The rows are grouped in 4 ways, from coarse to fine. Each group lies inside one group of the grouping before and may be the whole of it. The rows also spread widely along 12 directions, which tell nothing about the answers.
(in the rows, 128 means zero)
Known rows, each followed by its group in each grouping:
[135 137  75  95 143 134  42  58 135 104 153 104 175 147 166 132 123 152
 128  91 110  72  74]
k533 tenif mol teket
[155 127 122  94 173 137  63  64 179  66 129 132 170 120 176  74 123 142
 121 116 110  96 134]
k134 roz nesom tezoz
[181  96 134 125 161 109 150  83 142  97 101 203 130 154 161  95 123 140
 112 100  63 175 167]
k533 tenif vodi Nafet
[104 119 171  97  85 133 138 179 121 127 105 108 119 139 140 128  98 133
 111 121 179 132 113]
k533 Puzig fip tus
[ 65 205 163 163 168 131  86 110 145 120 127 104 154  82 158 157 189 145
  98 165 112 105 114]
k533 mal Rofun Vug
[134  46 104  63 169  99 151  65 132  96 116 172 141 136 130 116 108 111
 123 119 106 131 163]
k134 Refu Zenev damez
[157 149 113 104 160  85  92 112  80 145  19 173 141 121 170 125 126 208
 118  74 135 175 135]
k134 roz nesom kefo
[145  56 157  85 108 149 123 117 143  78 129 116 168 112 101 113  94 112
  93 130 121 147 128]
k134 Refu Zenev Puro
[113  94 150  83  96 134 143 190 122 118  94  75 106 135 150  96  97 147
 125 115 186 105 100]
k533 Puzig nafor Dalab
[133  75 102 136 189 141 123 109 143  99 162 137 116 131 130 119 156 109
 128 125  77  88 130]
k134 roz disur furob
[136 159  44 145 143 104 105 102 107 116 159 103 137 191 149  95 149 136
 144 160  89  28  68]
k134 Refu Til tasi
[169 121 111 166 134 135 122 139 113 138 126 151 125 162 113 129 150 138
 121 128  74 128 111]
k533 mal Rofun pepim
[101 206 128 169 124 118  83 144 115 156 144 105 140  77 127 165 175 159
 109 135 110 111 138]
k533 Puzig nafor vudo
[129 170 119 147 161 174  79  83 122 122 141  98 152 195 135 153 144 153
 111 151  98  87  36]
k134 roz disur bap
[154 181 128 178 141 160  86 164 119 130 108  62 132 127 111 108 173 171
 106 172 109  86  64]
k134 roz telu Tet
[132 107 101 116 128  91 142 100 121 121 147 172 140 145 108 132 139  96
 123 155  91 106 150]
k533 Puzig fip Buviz
[133 127 128 108 162 176 138 108 158 142 150  49  97 100 125 139 133 170
 115 134 121 107 148]
k533 tenif Botaf ripum
[135 118  67 117 113 107 103 150  81 156 108 116 123 164 124 145 133 142
 135 118 133  83  73]
k533 tenif Botaf Vib
[114 103 150  79 138 155 131 108 144 133 116  52 142  74  77 156 130 139
  87 177 144 123 136]
k533 tenif mol teket
[141 174 150 148 117  80  87 156 111 108  55 160 167  89 161  91 147 162
 102 127 125 156 139]
k134 Refu Til tasi
[126 158 119 142 108 137 122 163 106 120 119  62 132 153 134 101 130 154
 114 159 134  82  66]
k134 Refu Til tasi
[196 120  69  96 141 129 106  65 117 146 130 129 136 151 115 129 119 181
 130 101  88 120 141]
k533 Puzig fip tus
[118  78 145 124 190 153 188 106 136 133 118 148  84 183 135 153 140 118
 117 144  87 134 107]
k533 tenif Botaf Vib
[128 131 108  90 190 153  97  77 168 129 132  62 128 103 119 132 159 150
 116 175 120  66 123]
k533 tenif vodi Nafet
[101 139 129 100 207 157  68 103 115 176  65 125 109 150 162 199 154 186
 123  89 141 126  63]
k533 tenif mol teket
[118 156  86 136 178  83 100 128 111 159 106 187 104 138 160 137 159 143
 150 111 123 102 151]
k134 Refu Zenev damez
[ 97  69 143  93 111 122 175 130  89 142 124 134 118 129 104 181 105 125
 106 103 127 162 140]
k533 Puzig fip Buviz
[154 184 170 162 105 160 162 153 149 133 143 133 101 187 140 108 106 141
 115 150 122 144 137]
k533 mal Rofun Vug
[103  84 173 111 166 132 198  98 127 137 107 164 110 147  97 180 133 101
  88 169  97 172 149]
k533 tenif vodi Nafet
[112 105 147 160 129 116 179 156  83 103 110 116 109 115 180 107 124 177
 109  63  93 176 135]
k134 Refu Zenev damez
[124  96 145 116  98 109 171 130 129 108 153 150 129 124 125 126 100 101
 107 124 116 153 175]
k533 tenif mol teket
[111 168 122 129 146 107 110 169 132 162 111  99 110  63 108 126 164 146
 124 171 161  94 177]
k134 Refu Zenev damez
[165 120 110 121 159 181  82 101 183 132 185 131 120 154 116 136 130 120
 138 127 105  85 138]
k533 mal Rofun pepim
[143 140 154 121 137 140 139 159 132 141  81 127  93 145 167 116 120 170
 121 107 144 149 127]
k533 tenif Botaf ripum
[130 131  94 121 100 100  97 148  95 150 118 152 142 159 109 152 129 110
 124 136 136 102  96]
k533 tenif mol teket
[137 140 157 147 152 147  88 156 154 132 111 168 119 163 141 133 151 111
 121 143 125 115  93]
k533 tenif mol teket

New rows, each followed by its group in each grouping:
[152 118 120 103 140 102 153  94 116 136 104 134 132 105 113 128 134 161
 106 137 102 151 177]
k533 Puzig fip tus
[197 152  77 145 108  76 117 122 113 119 116 165 146 158 129  68 146 141
 130 151  82  99 137]
k533 Puzig fip tus
[174 132  64 121 124 136  88 143 124 145 126 107 118 196 123 108 133 136
 147 147 127  50  60]
k533 tenif Botaf Vib
[111 129 156  94 131 121  72 162 147 130  68 128 154 124 106 131 149  96
 107 197 178  88  76]
k533 tenif mol teket
[126 146  83 104 187 103 104  80 104 161  92 172 124 173 137 163 144 149
 134 134 115 104 112]
k134 Refu Til tasi
[166 120 161 129 106 146 120 126 160  89 132 101 160 102 111  93 125 130
  88 158 101 139 141]
k533 tenif vodi Nafet
[149  94 112 113 221 124 148  98 150 129  81 153  90 156 158 110 164 147
 134 143  90 107 122]
k533 tenif Botaf Vib
[113 182 100 132 136 145  83 167 150 158 171  89  95 133 137 125 136 135
 151 142 169  48 132]
k134 Refu Zenev damez
[138 154 154 175 142 117 110 154 107 162  85 204 128 157 107 173 169 116
 103 153  94 162 104]
k533 tenif mol teket
[131 112 128 125 126 137 175 151  89 130 101  77 104 139 116 120 118 164
 108 133 128 131 112]
k134 roz telu Tet
[ 87 143  98 132 150 108 118 106 111 161 165 149 109 117 144 191 141 132
 129  92 111 116 166]
k533 tenif vodi Nafet
[166  77  70 108 199 125 117  95 138 106  95  89 126 121 126  79 177 154
 132 156  81  62 102]
k533 mal Rofun Vug
[138 110  86 122 173 130 128 112 102 161 120 137  86 154 162 155 131 175
 141  60 102 128 128]
k533 tenif mol teket
[127 175 112 100 164  56 134 108 110 149  37 161 124 133 155 110 153 160
 119 168 142 121 149]
k533 tenif vodi Nafet
[143  69 109 145 109 136 117 136 102  75 156 133 150 165 147 106 113 117
 118  80  84 115  81]
k134 roz disur bap
[120 181 153 126  95  96 185 115  75 124  79 100 148 132 121 120 106 172
  81 166 131 169 134]
k134 roz telu Tet
[127  81 110 140 172 129 111 124 142  84 145 150 129 137 162 100 151 112
 131 110  80  88 110]
k134 Refu Til tasi
[125  69 112 101 101 136 110 134 110 110 147 122 154 145 100 141 103 101
 115 122 129 111  96]
k134 Refu Zenev damez
[134 131  86 145 113 121 140 137  84 147 150 123 119 163  95 150 127 126
 123 140 108  98 113]
k134 roz telu Tet
[130 144 157 117 140 144 133  82 144 142 141 199 135 182 115 179 112 106
 110 144 110 158 147]
k533 mal Rofun Vug
[157 108 106 111 115 100 137 170 115 143  89 128 115 145  96  97 143 123
 126 175 141  90 118]
k533 Puzig fip tus
[163  87  97  95 182 109 103 131 140 108  75 107 123  83 137  70 154 162
 130 128 128  92 151]
k134 roz disur bap
[141 127 149 165  93 143 175 163 133 116 178 105 112 133 107 110 131 116
 106 158  92 122 148]
k533 Puzig fip tus
[ 91 158 144 151 153 107  96 154 101 129  72 138 147 128 112 146 181 114
 101 192 132  97  70]
k134 roz telu Tet
[145 118 110 111 166 129 127  89 142 105 104  76 150 117 106  98 164 142
 105 202  97  80 102]
k533 mal Rofun Vug
[124  46  84 137 175 139 113 135  79 119 111 127 121 159 124 150 155 130
 126  99  84  95  49]
k134 roz nesom kefo
[110 117 123 106 133 105  91 123 121 139 125 197 127 127 170 165 112 127
 133  51 138 149 157]
k533 tenif mol teket
[132  57 170  94 140 182 103 156 136 107  90 102 136 146 112 133 114 127
 103 127 148 132  60]
k134 Refu Zenev damez
[104  70 123  99 132 135 156 107 114 129 143 100 128 119  94 169 124 112
 100 140 110 123 128]
k533 tenif vodi Nafet
[150 107 175 167 147 163 134 187 133 119  87 118 109 160 120 104 170 132
 104 170  98 120  58]
k533 Puzig fip tus
[156  81 129 174 160 144 172 140 136  96 159 151  98 145 148  93 140 128
 123 105  49 135 149]
k134 Refu Til tasi
[147 141 132 123 148 109  92  94 168  57 128 153 171 121 160  60 139 112
 115 157 105  90 137]
k134 roz telu Tet
[109 148 120  67 121  84  91  93 136 116 100 140 162 116 159 120 109 131
 119 129 169 110 142]
k533 tenif mol teket
[145 133 107 113 114  91  91 122 164  87 145 177 153 167 150  76 126  73
 133 165 126  63 124]
k533 tenif vodi Nafet
[162  47 142 121 185 148 140 114 151  81 108 168 120 167 144  91 134 118
 119 120  75 133 106]
k134 Refu Zenev Puro
[152 175 136 119 174  97 139  83 164 112 105 160 123 125 175  77 149 162
 123 154 103 124 185]
k533 Puzig fip tus
[143 207  89 141 134  83 107  72  95 132 122 164 157 170 152 128 129 160
 118 135 100 122 131]
k134 roz disur furob
[140 140 156 156 190 144 149  95 149 129 124 199 117 197 109 145 153  92
 108 197  77 132 121]
k134 roz nesom tezoz
[128 171 142 159 131 137 137 126 133 159 152 141 117 144 100 167 146 120
 104 170 101 130 144]
k533 tenif vodi Nafet
[132 149 104  83 144 119 130  95 135 145 129 136 121 176 124 127 103 129
 133 161 154  94 138]
k134 Refu Zenev damez
[117 147 105 133 136 111 148  85 101 121 130  80 144 125 133 131 143 160
 100 150  89 115 111]
k533 tenif mol teket
[149 110 105  95 137 135  66 133 130 122  92  88 148 115 130 114 139 153
 118 125 141  89  81]
k533 tenif mol teket
[143 127  99  66 134 142  67  82 117 139 107 112 162 150  95 160 105 145
 115 137 154  98  92]
k134 roz telu Tet
[152  57 130 142 162 136 181 123  82 119  81 157  99 173 162 132 127 177
 116  53  62 187 102]
k533 mal Rofun Vug
[115 137 156 160 118 137 107 180 118 134 111 116 125  97 142 145 151 146
 106 111 122 142 113]
k533 tenif Botaf Vib
